The rows come from 4 hidden closed curves, with some noise, and rows from the same curve form a group. Each curve winds through 8 dimensions. The rows are also pushed far along 5 directions, which tell nothing about the answers.
In the rows, zero is written as 128.
Known rows, each followed by its group:
[191  70 118  86 186  56 142 140 130  92 115 188 148 175 150  93 121 137
 160 144  77] => Zofeg
[122 137 136 151 154 115 160  95 149 132 182  85 122 129 154 117 119  99
 128 139 107] => dade
[124 198 110 163 152 119 164 111 188 133 147  82 117 132 102 137 134 112
 205 123 165] => Vap
[111 149 141 128 110 148 155 127 152 142 106  73 136  67 147 150 158  99
 119 119 160] => Zofeg
[134  85 139 128 107 150 107 137  96 112 134 187 180  99 127 107 131 124
 104 129 114] => dade
[114 106 154 109 123 118 147 125 125 127 111  90 138 117 150 132 104 119
 105 156 142] => Zofeg
[163 175 105 158 146 119 163 119 148 143 210  86  88 162 153 139 133  94
 135 124  75] => Zofeg
[ 92 101 145 131 100 131  93 140 128 118  69 155 181  58 116 111 142 134
 111 126 200] => Vap
[170  84 130  64 123 120 114 169  85 127  69 162 127 161 126 133 111 157
 104 114 110] => mipot
[113 167  97 144 163 106 134 110 138 110 121 107  89 177 111 122 130 144
 180 129 127] => mipot
[132 126 124  98 146 156  80 121  89 151 155 172 130 194  70 119  49 137
 147 105  96] => mipot
[131 122 135 138 144 126 138 103 142 121 135 131 156  98 123 107 139 128
 119 116 149] => Vap
[ 97 147 119 132 154 103 167 113 135 132  68 159 127 144 118  52 161 175
 140 104 161] => Zofeg
[203 154 119  85 131 119 161 192 145 145 131 105 125 163 119 188  89  97
 208 130 116] => Zofeg
[137 192 149 126 135 137 205 153 154 177 151  47 110 150 120 170  69  99
 196 139 159] => dade
[138 100 129 112 109 120 108 154 105 120 129 179 165 127 134 106 105 110
 109 145 121] => Vap
[121 113 140 124 112 144 134 123 114 128 119 103 143  72 168 141 157  88
  77 134 126] => Vap
[132  96 169 153  88 122 123 132 120 140 215  39  79 104 206 206 100  96
  38 192 108] => mipot
[160  30 111 115 159  89  67 103  68  48 130 177 152 124 178 119 146 121
  52 154  65] => mipot
[ 48 127 136 144  84 152  52 122 117 134 129 195 148 104 102  99 119 130
 111 148 167] => Vap
[ 87 187 111 176 195 126 180  61 158 121 133 112 120 129 115  88 172 131
 195 114 149] => mipot
[147  79 117 155 141 113 111  97  90  78 198 109 125 127 196 143 143  81
  75 165  29] => mipot
[201 129 124  94 157 127 194 158  98 116 110 106 114 181 133 166 113 138
 167 124  88] => mipot
[ 95 192 124 142 148 155 148 114 142 152 106 111 137 100  98 122 131 118
 179 101 205] => dade
[191  76 102 142 165  79 150  91 144  61 152  89 102 108 206 133 209 125
  66 138  63] => dade
[ 82 129 135 156  92 141  82 116 124 132 184 118 133  98 155 130 117  81
  83 164 128] => dade
[ 91 168 147 174 104 169 139 112 139 150 153  79 106 106  97 153 117 156
 130 119 182] => mipot
[109 143 129 170 104 146 117 119 106 137 185 153 108 128 142 115 134 132
  89 141 126] => mipot
[153  92 112 138 199  94 116  84  92  98 166 146 114 164 162 114 138 116
 109 128  46] => Vap
[151 129 120 135 153 119 167 105 123 110 167  55  77 131 201 170 155  99
 105 157  72] => Vap
[199  59 126  78 148  90 102 156 116 102  78 188 144 131 135 128 140 168
 116 112 117] => mipot
[132 163 112 141 132 143 122 119 123 150 190  75  92 146 141 144 107  88
 118 121  92] => dade
[157 109 143  76 102 133 153 165 148 129  52  84 145  99 129 174 147 122
 130 120 133] => Zofeg
[129 119 118 141 188 122 133  87 107 120 161 159 133 155 126 104 126 122
 156 119  73] => mipot
[165 120 128 120 100 114 108 167 121 135 156  97 120 147 138 173  94  96
 106 139  94] => Vap
[ 92 150 140 133  94 164  77 144 107 166 195 158 133 154 101 142  44  88
 148 152 121] => Vap
[151  86 124  75 146  94 129 128 157  94  40 144 170 101 116  96 159 148
 126 110 161] => mipot
[131 159 120 113 119 147 111 178  77 165 113 191 127 175  93 116  80 139
 156 111 156] => Zofeg
[151 107 121 137 147  98 141 114 118 117 155 122  97 161 162 108 134 144
  93 132  85] => Zofeg
[122 143 136 121 149 117 142 123 150 139 109 115 123 121 126 151 138 108
 152 134 132] => Vap
[186 126 120 119 169 120 142 116 134 121 152  93  93 161 134 187 133 117
 154 119  57] => Vap
[147 147 104 136 126 132  89 132 129 129 173 119  95 161 117 165 115 113
 142 122  84] => dade
[119 126 144 110  57 162 114 164 117 154 131 111 126 117 136 148 109 121
  79 138 130] => Vap
[120 148 121 151 128 120 141 115 134 109 150  35  79 135 160 172 132 113
 112 159 123] => mipot
[111 140 105 138 157 123 145 128 100 106  89 172 148 164 110  86 137 137
 185 119 110] => mipot
[125 144 158 130 117 138 193 133 153 152 119  45 135  90 148 148 124 112
 131 133 166] => dade
[119 133 129 167 103 148  93 132  98 119 191  92 116  93 160 175 104  91
  90 164 158] => dade
[173  91 118 122 163  93 124 111 148  90 136 156 133 164 115 128 141 149
 154 128  68] => Zofeg
[159  80 140 112 166  63 183 109 145 103 130  68 102 128 219 130 164 111
  74 163  79] => Zofeg
[117 135 132 158 113 151 150 111 139 114 128 116 152  69 138 124 171 123
 118 125 158] => dade
[100 135 150 113 110 166 131 147 101 148  86 115 136 111 103 141  91 154
 145 121 198] => Zofeg
[ 71 159 135 184 121 116 160  70 198 126 141  44 101  83 142 109 183 141
  95 133 169] => dade
[174 161 130 106 157 147 140 145 117 162 177 112 116 166 111 173  67  89
 181 121 110] => dade
[137 138 152 104 119 157 161 156 127 135  69  76 149  89 111 185 115 126
 168 123 188] => Zofeg
[132 105 138 137  94 129 122 124 156 116 128  92 151  59 146 133 156 118
  78 124 154] => dade
[106 159 125 118  81 186  73 160  95 166 121 178 131 159  57 133  85 148
 148  97 136] => Zofeg
[175  83 132  65 135 103 138 174 100 118  39 142 135 138 155 162 151 127
 116 127  95] => Vap
[202  75 137  63 171 107 134 181  59 137 106 171 144 178 143 149  71 119
 153 123  78] => Zofeg
[ 89 148 141 139 146 145 134 108 134 143  94 132 122 121  98 126 134 159
 161 109 170] => dade
[ 89 173 128 166 109 150 116 129 143 137 138 103 137  92 107 149 123 108
 155 131 189] => Vap

New rows. What belongs after each?
[131 136 128 129 137 151  99 123  87 155 160 165 119 169  90 113  76 149
 123 105 126] => dade
[102 131 146 169  83 158  66 124 122 147 230 138 141 125 106 147  63 100
 104 158 131] => dade
[121 136 134 175 139 142 136 101 111 137 185 121 123 124 133 117 125 133
 110 115 122] => Zofeg
[147 132 133 105 151 132 143 129 123 125 111 148 152 132 106 125 105 133
 157 122 161] => mipot
[ 97 140 129 128  81 159 112 138 111 129 137 143 125 114 142 136 131 111
 102 155 136] => Vap
[147 118 145 108 122 125 160 175 118 141  49 161 166  88 123 119 144 154
 143 105 199] => Zofeg
[ 64 126 146 129  87 180  52 121  74 151 150 167 151 123 102 133  73  98
  89 144 133] => Zofeg
[129 137 129 106  67 177  69 181  98 163 130 177 137 161  65 151  73 137
 144 102 112] => dade
[ 81 152 128 161 123 137 130  94 174 117 105 147 146 108  75  98 151 166
 161 117 181] => Zofeg
[190  75 130  75 131  97 109 155 132 107 116 139 147 144 127 148  94 130
 124 135 104] => mipot
[ 86 140 124 126  98 128  96 132 130 133 128 160 133 138 114  98 109 125
 119 148 152] => Zofeg
[173 173 125 114 174 123 202 121 161 127 126  69 115 139 122 163 122 115
 191 127 156] => mipot
[172 110 116 106 155 131 117 143  73 134 134 167 124 178 121 137 105 128
 129 101  60] => Zofeg
[ 70 200 147 169  86 167 159 144 146 165 110 144 145 102  73 103 122 165
 170 118 247] => mipot
[196 118 113 128 193  74 170  88 147 104 191  72  69 173 189 151 147 116
 106 142  56] => dade
[ 77 179 127 167 117 139 138 108 150 140 117  49  96  97 123 134 139 144
 114 118 212] => dade
[144 122 129 137 147 127 133  93 152 118 142 103 114 116 126 144 156 135
 115 112 112] => Vap
[ 78 194 138 153 117 160 125 122 144 179 137 103 131 121  82 131  97 105
 159 106 169] => Vap
[119 107 150  69 123 131 112 178 108 163  14 196 188 126  72 102 106 147
 160  85 165] => Vap
[154 144 122 110  96 138 140 152 136 142 161  93  94 158 145 160 113 107
 119 144  83] => Vap
[137 149 113 111 149 110 120 125 138 145 151 128  82 189 124 142 110 125
 147 132  84] => dade
[119  94 126 110 132 133 117 113 113 103  82 128 158 118 115 107 137 139
 110 110 118] => mipot
[ 57 144 156 155 104 148 132  94 132 135 142  80 134  93 137 120 105 114
  93 161 183] => Zofeg
[191 100 119  78 182  97 145 147  92 130 107 160 124 189 139 138 119 115
 148 112  39] => Zofeg
[139 127 144 128 147 124 169 118 139 135 126 117 141 136 119 123 127 127
 144 118 108] => Zofeg
[142 169 121 106 137 112 141 176 136 159 111 147 115 174 110 138  95 125
 197 128 147] => mipot
[187 131 127 123  92 153 144 176  98 130 160 125 137 158 110 170  83 123
 142 136 102] => mipot
[167 174 114 115 146 170 119 163  63 177 177 166 110 231  69 155  44 116
 192  92  60] => Zofeg
[ 61 199 120 154 130 160 119 111 155 167 137 198 141 166  43  78 109 138
 222 108 143] => dade
[123 101 137 115 135 114  82 115 140 136 128 120 128 106 126 134 119 124
  92 122 143] => dade
[125 170 121 110 159 148 172 142 121 153  79 173 137 182  68 108 115 152
 236  88 112] => dade
[ 78 183 121 134 115 166 101 149 108 163 105 168 125 115  92 116 115 136
 165 107 207] => Zofeg
[ 97 135 111 113 168 112 125  98 135 108  79 149 137 139 118 102 151 121
 153 129 129] => Zofeg
[140 118 111 101 165 109 158 119 146 119  83 206 178 159  80  46 145 167
 182  87 114] => mipot
[ 81 126 117 150 129 136  77  81 134 112 186 125 124 113 137 113 118  99
 111 154 120] => Zofeg
[142 153 115 157 142 142 136 110 118 121 165 107 127 147 107 144 119 117
 141 116 109] => Zofeg
[103 141 123 140 165  75 182 107 180 107  69 117 106 100 165  80 200 166
 139 139 198] => Zofeg
[100 142 110 148 157 122 119  83 120 125 170  96  80 131 172 119 146 105
  94 140 104] => Zofeg
[121  62 139 125 134 113 114  90 124  90 112 178 154  95 148  78 168 170
  62 134 134] => Vap
[118 125 117 130 109 142  94 132  95 119 172 167 128 144 145 126 113  94
 114 162  92] => Vap
[138 141 127 105 122 128 151 141 126 129  88  97  99 137 135 145 135 147
 116 123 151] => mipot
[146 148 138 134 136 148 162 152 109 156 122 138 138 146  94 121  99 157
 166  95 146] => Zofeg
[150 109 140 104 124 133 137 138 123 150 130 118 111 143 140 142 124 132
 117 115  77] => Zofeg
[126  98 137 164 109 141  80  97 129 109 219 124 125 122 127 159 106 115
  90 155  84] => Zofeg
[106 163 134 170 111 153 172 112 154 122 136  98 143  75 136 127 168 115
 137 135 172] => dade
[136 107 115  94 176  96 125 122 127 102  70 140 149 128 131 117 139 116
 167 123 135] => mipot
[166 183 124 128 156 135 192 125 174 149 133  81 116 152  88 149 121 136
 192  97 142] => Vap
[107 108 106 140 157  92 109  96 126  83 103 125 111 137 144 102 162 145
 110 142 118] => mipot
[ 69 136 120 158 121 162  65  67 106 133 179 142 113 126 110  96 115 133
  68 123 132] => mipot
[ 62 142 112 174 147 127 119  63 153 111 152 145 156  96 118  46 155 124
 123 120 153] => Zofeg
[144 125 142 114  79 150 145 161 134 140  88  89 151  75 135 153 149 121
  86 115 166] => Vap
[103 102 122 138 135 119 138  85 139  99 110 170 166 111 124  50 166 146
  99 121 123] => mipot
[138 130 148 137 102 137 144 145 129 140 144 100 138 109 123 139  93 139
 105 135 186] => dade
[173 107 123 143 109 124 113 140 117 113 176  97 112 109 167 164 141 110
  76 131 100] => Zofeg
[147 107 118  91 152 137  99 120  97 130 147 205 141 171 120 111 119 109
 139 119  43] => Vap
